The rows of a group lie close to one hidden flat surface of 9 dimensions, which passes through zero. Surfaces can cross.
Known rows, each followed by its group:
 -2  18  30   0 -15  -8 -25   3  18 -24 -19  34   0  21   3 -35   4  33 -> Zimo
 16  -8   9  17 -10  -6   8 -10 -11 -30 -27   3  -6  22 -10  10  11  23 -> Gab
  8  -7   5  -3  -6 -27  -3  -7   9   9  16 -17  17 -10 -36 -11   4 -32 -> kon
  1 -22  -1  22  23   4  -2 -10 -16  18  22 -18  14 -14  20  30  -9  13 -> Moti
 -4   5 -12 -16  13   9   8   2   7   4  -3 -16  -5   7  -3   3   3 -21 -> Gab
 18   7  -3  -3   0  -6  12  25   1   9  18  25   0  -2 -11 -24   0   4 -> bamiz
  4  -2  -9  12  11  18 -28 -23   4  33  -4 -25   8 -33 -14  24   4 -10 -> gusi
18  6 -7 -5 13  8  9 18 -4 -2  4  7  2  0 16 -1 -3  3 -> gusi
 16   7  -9   2   4  -1  28  19   6  -1   5  -1   2  26  11 -17 -13 -20 -> Gab
  5   0  -4  15  40 -23  13  10   4   6  41 -20  17  -7  15   6 -11  -8 -> Moti
 44  25 -19 -24   4  15  10  20   3   3   0   4   8 -10  33 -22   1 -21 -> kon
-33 -24  28   1  40  -5 -40  -5  18  33  37 -13  29  -6 -14  -1 -10   9 -> Gab
  2  -4  -8  -6 -13  26   7 -53  -1  15 -22 -35   3  12   9   7  25  -4 -> Gab
 -7  -6  26  23   6  -3 -35  -4  -1   3  12  17  20 -11  33   6 -17  38 -> Zimo
 21 -22   0   2  -3 -10   8  -9 -26 -11  -9 -20   8 -48  10  25  -2  -3 -> gusi
 20 -14  -8   4  -9 -13   9  16 -10 -12   3  10  -3  21 -33   7   8 -16 -> kon
 -2   1   7 -27 -13  -6  14  22   8  -4  -8  11  -3 -11  -7 -36 -14 -23 -> kefud
-12 -23  25 -12  30 -12  -7 -13 -11  -5   6 -13  12 -49   8   2   3  36 -> Moti
-42  19   6  -1 -32  -5   1  -4   8  -6 -19  24 -33  -9 -25 -15   1  19 -> gusi
 -6   0   7  -4   3 -11   5 -22   0  -4  -1 -14   4 -12   4  -3  10   8 -> Moti
  6 -12   8  18  21   4   0   4  -3   3   2  -7  11  -4  16   9 -15  15 -> Zimo
  0   3 -17   9 -40  29 -11  -2 -24  11 -16  27 -18 -16   9  23   1  11 -> Diso
 -6 -49  40 -16  20  15 -48   3   2  -9   0  12  31  44  -7  -4   1  23 -> bamiz
  0  -3   0   3  44 -18  -5  50  16  12  34   9   6  -2 -37  -3 -21 -18 -> Diso
-21  -3   4   9   1  -6 -12  -5   4   5  18   5   0  19 -11   6   2   7 -> bamiz
 -8  19  -3 -10   2  -5   1  -4  18   4   9  -4  -1  15  -5 -19  10  -6 -> Gab
-13 -23   5   3  40   5  -4  15  20   9  -4 -26   3  28 -51   9 -14 -28 -> Gab
-13  14 -14   7  12   3 -10  -6   5  22  21 -15   4 -28  20  18 -10 -12 -> Zimo
  6   1  -3  -2   1 -19  15 -11  -7 -12  14 -18  10  -4  23   4   2 -10 -> kefud
  2   2  -2  -6   9   0  -5  45   3 -31  -9   4   5  -1  43  15 -49 -37 -> bamiz
  7   2  13   2 -14  10  -7  -7   6   9 -17   9   6  -1  -5 -23  -1   4 -> Zimo
-1 -6  5  9 17  4 -8  7 -1  9 10  2  8 -3  3  6 -8 11 -> kon
-23   4  -5  26   3  11 -25  -3   8  11  12   1   3  27  14  28 -15  -1 -> bamiz
 40  11   6 -10 -21  -7   1  21  -3 -31 -11  26  11  13  31 -26  -4  -4 -> Diso
-14  14 -12 -14 -47   7   7   4 -11 -10 -30  18 -29 -30   7   0 -10 -11 -> Zimo
  0  -1   2 -47 -15   5   3  -6   5  -8 -35 -15  -9 -26 -32 -21  15 -31 -> bamiz
 -5 -13  28  17 -39 -23   2 -21  -7  -4  -4   6  13  -7   9 -24 -11  15 -> Moti
-39   9 -10   5  26  -8  -3 -10  21   8  15 -24 -13  18 -40  16  10 -14 -> kon
  3  15 -13  -3  42   3   7  42   0 -16  -2  21 -25 -10 -17  16  -1  23 -> kon
 16 -13  -1  -8   1   0  16  36  -5  -1   3  18  -1  11 -17 -11 -13 -16 -> Zimo
-18  16 -15   0 -23 -22  19  -9   7  10  22 -19  -3  -7   2  -6  -6 -42 -> kon
 11   9   4 -14   5 -16  29  15   0 -31  -8   6  -7   7   9 -17   2   4 -> Diso
-15   6   0 -24 -12 -15  26  11   0 -19   6   4 -10   6  15 -17  -4 -14 -> kefud
 -5 -14  -8   5 -15  12 -10 -13 -14  17   2 -17   8 -24  20  21 -16 -22 -> Moti
-21 -10  -5  12 -15  19   3  31 -10  36   9  31 -15 -31  -6  -1 -34  -1 -> kefud
 13   0  -3  14  32   7   3  13  -1 -10   5   6   0  35   5  19   4  21 -> Moti
 28  13 -18  -2  -9 -12  26  -5  -1  19  28  -8  13   3  10 -19  13 -22 -> Zimo
 12   2  -4  32 -28  20  -3 -12 -11  31 -12  15   0 -23  13   3 -12  20 -> bamiz
  0  -1   1  10   4 -21   7  20   3  -4  20   7   5   1   2  -5 -19 -10 -> gusi
-48 -18  14  23 -17 -34 -29   1  -3  -1  45  16   6  23  -9  19 -15   2 -> kefud
-24 -17   9  -9   1  43  -6  -3   4  39 -18  11 -10   7 -16 -15  -4  16 -> Diso
 -7  13  -4 -12  19  -8   5  10   9  -4  17  -1  -1   0  11  -4   3  -1 -> Gab
 -3   0  -1 -10 -11   0  13  -1  -7  -6  -3   4  -5  -7   7  -3   1   0 -> gusi
 -8 -28  10  22   8 -10  -8  -3 -14  16  14  -6   5 -27 -23  22  -9  12 -> kon
  1 -30  15  22 -27  -3  -5  31 -23   3   5  41   4  -9  -1   0 -32  10 -> kon
 10  10  -4  25   6   8 -48   6   9   1  12  14  14  30  -8  25   7   6 -> Diso
  0  -6 -14  -5  24  26  11  -1  -4  30  12 -17   1  -9  16   8  -2  -4 -> kefud
 24 -21   6  -5  37  -4   7  38  -9   2  21   6  16 -16   6  -2 -17  -2 -> gusi
 20 -16   6   6  -3   6 -15  11  -9  21  22  14  25  -5  17  -8 -11   2 -> Zimo
-13 -10  34   0 -21 -31 -12 -15  13 -17 -24  -3   5 -17 -40 -25  -2   1 -> kefud
 22 -29   9   5  20  16 -25  14  -7  28  12   3  28 -20  -4   6 -13  -2 -> Diso
 -1  23 -16  12  20  21 -22   2  26  28   5  -9  -1  18 -21   4   3 -16 -> bamiz
-23 -11  26  21  44 -24  -6  24  -2 -24   3  22 -13 -22 -28  12 -13  57 -> kon
  7   3   1   6   1   4   1  -1   0  -3 -17  -7   0 -16   6   4  -9  -3 -> bamiz
 -6  -7  -5 -14  27  14 -12  19   0  24  13   4  -2 -34 -15   8  -2   2 -> Moti
 35 -11   3   9  47 -25  14   5 -18 -44 -11 -21   4 -28   8  33   8  27 -> gusi
 12 -12   7 -32   7  18   3  29  -3   0  -9  25  -2  -1  -3 -22   0   6 -> gusi
-19 -30  27 -12  36   5 -32 -24   4   7  -2 -31  20 -20 -11  12   3  13 -> Moti
 20  23 -10  -6  -2  14 -11 -13   7 -28 -33   7 -15  35  -8   8  36  15 -> kefud
-20  22 -24  -3  -6   6  16  23   6  19  11  13 -23  -6 -11  -1  -9 -19 -> Diso
-15   5   4  33  -1 -41  21 -11  12   4  25 -15   4  19 -18  -7  -9 -10 -> Gab
 18  -2  13 -12  11  -2  -6 -27  11 -13 -15 -21  15  19  -8 -10  29   7 -> kon
-15 -20  -2  -3  -5 -11 -14  25 -12   7  29  18   4 -12 -10  13 -16 -14 -> Zimo
  0  26  22  17  -3  10 -43 -14  18   8  -3  19  19 -11  45 -16  -7  37 -> Zimo
 -4  31 -29 -27 -15  44  22 -22 -10  10 -27   2 -36 -13  24   4  34  20 -> gusi
-34 -19  14 -11   1  -9  -3   7 -26 -49 -27  18 -32 -25  -1  30  -4  42 -> Moti
 -7 -18  23 -15   1  13   8   6   5   3 -19  11   2   6  -8 -33  -8  15 -> Diso
 22   6  -9 -11  37  15   2  23   4  32  22  10   6 -22  -9 -12  10  12 -> Moti
 -7 -16   7  -8  -8   9   3 -55 -13  -2 -32 -40  -1 -27  -1  15  23   9 -> bamiz
-14 -14  17  -3 -22  17 -21  11   0   8 -17  34  -7   1 -19 -14 -13  15 -> kefud
  1  16  -2   1 -17  -5  -5 -21   0  -2   1   2  -1  -3   8  -4  20  13 -> Gab
 -1 -13   2  19   3 -51  -1  11 -12 -12  30  -9   8 -41 -21  22 -13 -17 -> Diso
 10   3  10  -3  -6  -1   6  12   6  -4   0  13   8  12  20 -24 -12   0 -> Diso
-49  -4  -3  24   0  -5  13 -25   0  42  44 -13  -2  -2  16   6 -10  10 -> gusi
-11  40 -21   7  -3 -26  32   8   7 -34   4   4 -29  24   8   4   8   2 -> bamiz
  3  -3   0   8 -50   7 -25  13 -17 -14   1  48  -1  17  22   8  -7  12 -> kefud
 -7 -32  21 -32  20  55 -44 -27  -1  18 -26  -9  17   3  14   1  15  23 -> Gab
 13 -21  13  25 -40  -1 -46  -5 -14  25  12  16  30 -25  -1   9 -17 -11 -> kefud

New rows, each followed by its group:
  1  24 -10   2   4   8  -3  12  13 -24 -31  -3 -12  14  13   9 -12 -12 -> bamiz
-26  -1  14  14 -19 -15  -8 -32   2 -13  -6  -7  -3   9  -4   5   6  16 -> Diso
 10  -8  -4 -19 -19  26  -9  -8 -11  21 -12   0   5 -35  14  -2   0 -11 -> Moti
 -1  27  16 -22   0  -5  -1  11   5 -21 -30  24 -15 -65  16 -30  -3  36 -> kon
 -4 -13   9  -6  14  -4  10  -5   0  -3  14  -9   9  24   7  -4   5   4 -> gusi
  0 -26   6  -7  29   6  -7  -5  -3  20  14 -21  17 -11  -7   6  -1  -4 -> gusi
-12 -13 -16  28  13   8   1 -30 -13  30  22 -33   4  -8   9  43  -1   1 -> Moti
-15   9  -7   9   0 -20  20  13  -9  -4  15  11 -22 -18  -8   6  -6  13 -> Moti
 16  17 -13  12 -18 -18 -27 -29  -2 -20   3 -19  10   2   7  31  24 -13 -> Diso
  1 -15 -10   2  22 -10  13  12 -13  -3  23 -10   2   0   3  24  -4  -5 -> Zimo
 20 -13  17 -11  12  26 -18   5  -2  -1 -10  14  17  16  24 -13   2  26 -> Gab
  7  -6   5 -20   5  26 -28 -34  12  23 -18 -27  14  -7 -15  -4  27  -5 -> kon
 15 -25  10  18  -7  -5  -3 -17  -9   8  16 -13  31  22  22   2  -6  -6 -> kon
 -6   3 -12  -6  44   5 -16  12  23  16  21 -27  12  15 -17  13  -6 -37 -> Moti
 -5  -1  12  10   0   0 -12  14   7  -8 -21   1   2 -16  -1   1 -30 -13 -> bamiz
-30 -20  16 -25  19   1  18  14   0 -24 -12  -2  -7  13  19  -8 -20   5 -> Gab
  2  23 -16  15 -31   8  -7   0  10  18   2  11  -2  12  12  -6  -8 -20 -> gusi
 12  13   1  -4   3  -3  13  -2   0 -16   1  20 -10  34  -6 -15  28  31 -> bamiz
  0  24 -17  -5 -12 -23  25   1   3   7  22 -15   1 -36  25 -10 -11 -32 -> kon
-58 -10  22  10  -5   1 -18 -21   8 -12 -16   6 -19  20 -23  11  -3  35 -> kon
 36  -6   7 -14  15  14 -18  -4   7  14  -4  -9  25  -9  -7 -14  14  -8 -> kon
  5 -12   2 -31  11   5  29  -8 -14 -24 -10  -7  -5  15  15  -6  20  16 -> gusi
-20   3   4   0  -6   5  -9   5   2  12  -1  11  -4 -18   6  -4 -15   6 -> kon
 15 -11  -9   1   8   7 -19 -11   2  24   6 -30  20 -20 -12  17   0 -37 -> gusi
-23 -12  15 -31   1  27 -34   6  15  21  -8   9   5  -4 -15 -17  -5  -9 -> Gab
-13 -10  -2  10  -1  30 -12  -1  -3  15   0   6  -1  16  21  10 -12   9 -> kon
-19 -18   2  18 -14 -10   9 -15 -11  -9 -18 -18 -15  -9 -29  25  -5  -4 -> Gab
 13   1   5   3  -6  24  -7 -36   3  41  -3  -3   4  -4 -22 -19  36  29 -> Moti
-11  12 -15 -15  -2   7  29 -22   5  12  -3 -28  -9  -2  17  -8   9 -13 -> Diso
-20  12 -35   0 -16  29  14   6  -6   5  -3   4 -30  36   8  28  -1 -19 -> kon
  8  19  -8  16   3 -50  26  18  -7 -45  -1  -4 -15 -36  -6  20 -11  -8 -> gusi
-13  -9  17  11  22 -26   7 -14   4 -37 -17 -28   1  -1   6  16  -6  12 -> bamiz
-32   8  -1  18  23 -21  16 -10   8 -30   7 -15 -16  44  -7  22   7  21 -> kon
-22  10  11  -7   1  -2  -8 -15  17  -7 -10  -5  -2  16   0 -11   6   6 -> kon
  3 -30  16 -18   9  35 -26  13  -5  11 -15  12  11  -5   3  -3 -13   6 -> Gab
-40  28  -1  21 -25 -51  16  37  15 -14  21  32 -27  -4 -28 -16 -30 -14 -> bamiz
-44  -2 -26  16 -27  43   1  14 -19  35   6  23 -28 -10  40  33 -39   1 -> kon
  8  -4  12   1 -16  16 -36  -1  15  29  -4  17  16   9 -25 -25   3  -4 -> Gab
-29 -12  -9  22   5  22  -1   0 -11  15  10   3 -10  19  23  33 -17  17 -> kon
-16  11   0 -14 -25 -13  -4  -4  16 -16 -13 -13  -2  17 -11 -10  -5 -41 -> Moti
 24  13  -8   5   8   3 -11   1   7 -10 -13  -5   6   9  -4   8   8 -10 -> gusi
 -1 -20  13  -8  39 -27  21  10  11  18  30 -31  25 -25 -13 -20 -20 -32 -> Diso
 22 -10   2  18  -4 -11   4  -5 -18 -13   1  -5  12 -12  26  16  -8   5 -> gusi
  8 -15  -9  44 -37  22  13  13 -44   5  -9  49 -24   2  18  30 -13  48 -> Moti
 -4 -16  18 -19 -11  -9  -5   1   3   2   2  -2  17  -5  -1 -24  -8 -16 -> kefud
-23  16  -4  -4 -16   1  10 -13  -2  -9 -14   1 -22 -20  15   4   3  12 -> kon
 14  26  -2 -24   3  10 -11  20  32 -22 -17  17  -4  74 -18 -30  20 -16 -> gusi
-14  -5  -3   0  12 -22  21  -2   2   3  31 -17   5  15   8  -1  -5 -14 -> gusi
 -5  23 -12  -8 -16 -17  26 -16   4  -4 -12 -10 -24 -23 -26 -13  21  -5 -> bamiz
-16  41   0 -17  21  -7   7  -6  36  -7   7 -19   6  20  27 -28   3 -12 -> kon
-10  -2   2  -1 -28 -13  31  26 -18  -7  17  34  -9 -10  29 -20 -25   7 -> gusi
 -3   6 -15 -15 -34  28 -11   0 -11 -20 -29   9  -8  11  41  18  -9 -17 -> bamiz
-10  15  -7 -24 -16 -13  37   1 -11 -41 -22  10 -34  -7   4  -6  15  15 -> gusi
 -4 -11  24 -13 -19 -14 -21 -31   9   1 -21 -15   7 -25 -48 -20  21  -4 -> kon
 32 -17   6 -34   8  27  13  17 -15 -12 -16  20   4  13  24 -19   9  15 -> gusi
 -4 -12   1  -4 -43   5   8 -26 -27 -31 -44   9 -31  -9 -17  18  24  26 -> kon
 -7   7 -16  -4  10 -30   9  13   7  15  23 -15  -8 -37 -56   4   2 -40 -> kon
 24 -20   6  18  11  22  -8 -25 -10  45   8 -16  22 -28  -3   2   6  19 -> bamiz
 -6 -11  -5   1 -34  10   4 -36 -13  17  -1 -14   7  -4  24   7   4  -7 -> gusi
 14 -30  14   5 -41  16 -13 -22 -18   8 -13   5  17  15  10  -4   1   1 -> kon
  9 -14   0  27  61 -19   2  22   8  14  52 -15  28  27   1  17 -18  -4 -> kon
 34 -15  -3 -33   4  25  -9  38   1  18   1  16  18  -2  -4 -23 -10 -34 -> gusi
 11   0  -4  -9   5 -13  37 -12 -16 -27   4 -19   2  -1  47   1   6   4 -> kefud
-20 -18  26  17 -24  -4   2 -23  18  42  16  -9  27  23  -1 -43 -22 -17 -> Gab
 11  30 -26 -23  -5   7   4  11  19  35  16 -12   6 -31   9 -24  -7 -58 -> kon
-21 -23  15  -9  -7  10 -29  -8  -2   0   2   5   9  24  -5   5   4   5 -> bamiz
 -7  29 -43 -12  -9  35  13  31   5  20   7  11 -24  27  14   9 -10 -41 -> kon
  0   2   3  -7   7 -25  12 -14   1 -26  -5 -21  -3  -5  -9   4  14  -3 -> Diso
 -5 -13   3  -3   1  -8 -10  34   6  16  20  19   8   0 -31 -12 -19 -22 -> Zimo
 28   2   5 -30   4  33 -16  -2   9  -4 -46  -3   1   2 -16 -19  16  -3 -> bamiz
 10  18 -26  21  12  19   6 -26  -2  24   0 -33   0 -13  23  28   5  -6 -> bamiz
 25  -1 -26  -1 -18  -8  25  24 -21 -10   4  14 -16  -2 -16  14   3 -21 -> kon
-23  23  -9  61 -15   3  -7 -14   0  -2  -7   4 -12  11  31  37 -25  20 -> bamiz
 18 -19  11  -6 -11  16 -22  12 -11   9 -20  16   9 -32  -8  -1 -12   1 -> gusi
  0  30  -8  27  11 -29  39 -25   7  18  30  -3 -15   2 -26 -19  37  40 -> Moti
-16   4 -17 -13 -20  -6  12  -7 -11  -3  21  -4  -4   7  26  10   5 -18 -> kefud
 -3  27 -11   0 -10  -1  19   0   2 -15  -6  11 -20  19  16  -4   8  12 -> gusi
  9  -2  12  12 -11 -19  14   5  -3 -19  11   9  14  28  39 -16 -17   7 -> kon
  2  17 -11   3 -21   3   7 -12  10  10  -4   0  -6  13 -13 -12  11 -14 -> Moti
 31   3   2  23  24  -4  10  -1  11 -10  -1 -10  11  48 -10  -2  12   9 -> Gab
 12  -7 -11 -13 -23 -31  25 -12 -19 -32  -7 -27  -1 -24   4  14   5 -34 -> gusi
-13  -9  20  31 -16 -22  -6   6   7 -13   0  22   1  40 -20 -11 -13  13 -> Moti
 -9  14  27  -7  -3 -34   4  -3   4 -32 -16   9  -4 -38  -2 -27   1  27 -> kon
-10  -2 -14   6 -14  -5  14 -20 -13  18  17 -15  -1 -20  12  15   4  -3 -> bamiz
 23  16  -8 -14  13  10   2 -27  11  18   6 -36  25 -15  39 -12  13 -15 -> kon
 -1 -17   0   1 -20   0  -1 -12 -16  -4 -14  -1  -9  -8 -32  13  13   1 -> kon
 -7   2   3 -10  -3  12 -15   4  16  13 -13   2  -2   4 -28 -14  -1 -15 -> Zimo
 16   8   4  11  23 -18  14  17   4 -19   1   3   2   3  -2  -5  -4  11 -> kefud
  7 -20   4  13  10  -7   0 -11 -14   2   6 -12   6 -17  -8  18   4  14 -> kon
-18  -7   0 -10  -1  -7  -3 -10   0   1  15  -9  -1  11 -10   3  11  -2 -> bamiz
  1  -4  -7 -20 -10  -2  19 -24  -2  -9   4 -27   6  28  12  -2  18 -24 -> gusi
 -3   5  -1  -9   0  15  12 -28   5  -6   0 -10   3  59  27  -8  26  11 -> gusi
 35   7 -16 -17  -7  10   6 -13 -18 -14   7   3   7  17  39   8  33  11 -> Zimo
  9  20 -22  18  18   0   3  25  21  44  37   7   3  17 -31 -12  -5 -26 -> Moti
  8  13 -26  -6  10  11   2  14   9  32  13 -16   4 -25  -5   1 -11 -42 -> bamiz
  1  13 -12   1 -63 -14  -2  18 -23 -20 -24  44 -31 -46 -21   8  -5  -5 -> Gab
  8 -21   5 -11   7  11 -10  -3 -10  16  24   8  16  15   0  -5  16  13 -> bamiz
 45  22 -17   0  -6   8  34  19 -14 -11   1  22  -4   5  38 -15   9  14 -> Moti
 -4  10  -6 -12  42   7  24  10  14  -2  -3 -13 -13  12  -9  -7   6   5 -> kefud
 37   0  20  -2   8 -33   9  17  -1 -29   1  11  19 -11   6 -28   0  12 -> kon
 41 -33  15 -20  -4  12  -5  45 -14   0   5  31  29   9  16 -28 -23 -17 -> gusi
-34  12   4  -8  17   1  -9 -12   5   2 -19  -5 -27 -65 -23  10   7  31 -> kon
  4  -5  14  17  10   1  -8   8  -8  -6  -7  18  -2 -17   5   7  -9  38 -> gusi
 44  18  -4  22  -8   8  30 -16  -3  37 -19   6  -8 -47 -32 -33  25  32 -> bamiz
-35  17  -1   6 -32  23 -18 -26  16  26  -5   9 -12  27  -7 -13   7   4 -> gusi
  2  34  13 -19  33 -32  -2 -10  37  -8  10 -28  16 -16  -2 -39  13 -11 -> kon
  1  -8  -5  11  33 -13   2  25   2   5  24   0   1  -1 -27  14  -6  -6 -> kon
  1 -19  -7  28  38 -23  12 -11 -10  10  38 -36  12  -5 -12  34   3   0 -> kon
 -3   3  -7   0 -24   4   4  -9   0  20  12  -8   8  -6  20  -5 -10 -27 -> kon
  6   6   8  -7   0   7  -3  -9   1 -27 -19  12  -8  40  -1  -4  26  32 -> bamiz
-14   4   4 -21  -1   6  -9  13   9  14  12  11   4 -11   8 -22 -10 -10 -> Gab
 -7  -7   9 -22  -1  14  -4 -16 -18 -26 -19   2  -8 -13  39  12  12  36 -> Gab
 -8 -15  -1 -22  26  15  14   8  -7  21  18  -3  -2 -12   6  -6   2  10 -> gusi
  3   9 -23  -4 -15  26 -14  29  -6  -1  16  28   0  36  46  16 -16 -18 -> bamiz
 15  24   0 -12  11 -14  15   7   8 -18   0  -1   1 -15  27 -20   2   3 -> kon
 -1   1   6 -16   9 -20   9  36   2 -43 -11   3  -3  -1  18   0 -29 -24 -> bamiz
  7 -10   9  29  17   0  -4  -3   2  -6   1   3   7  46  -3  10   4  25 -> Moti
 14  29   9  -4 -10  -2   1  14   9 -29 -17  29  -6  16  22 -25   2  22 -> Zimo
 -3   1 -38   5 -30  26  22 -16 -29  25   4 -11 -16 -25  33  38  -3 -19 -> kon
  8 -25  27   6   5  20   9  11 -11   6 -32  19  -2 -22   1 -19 -19  38 -> kefud
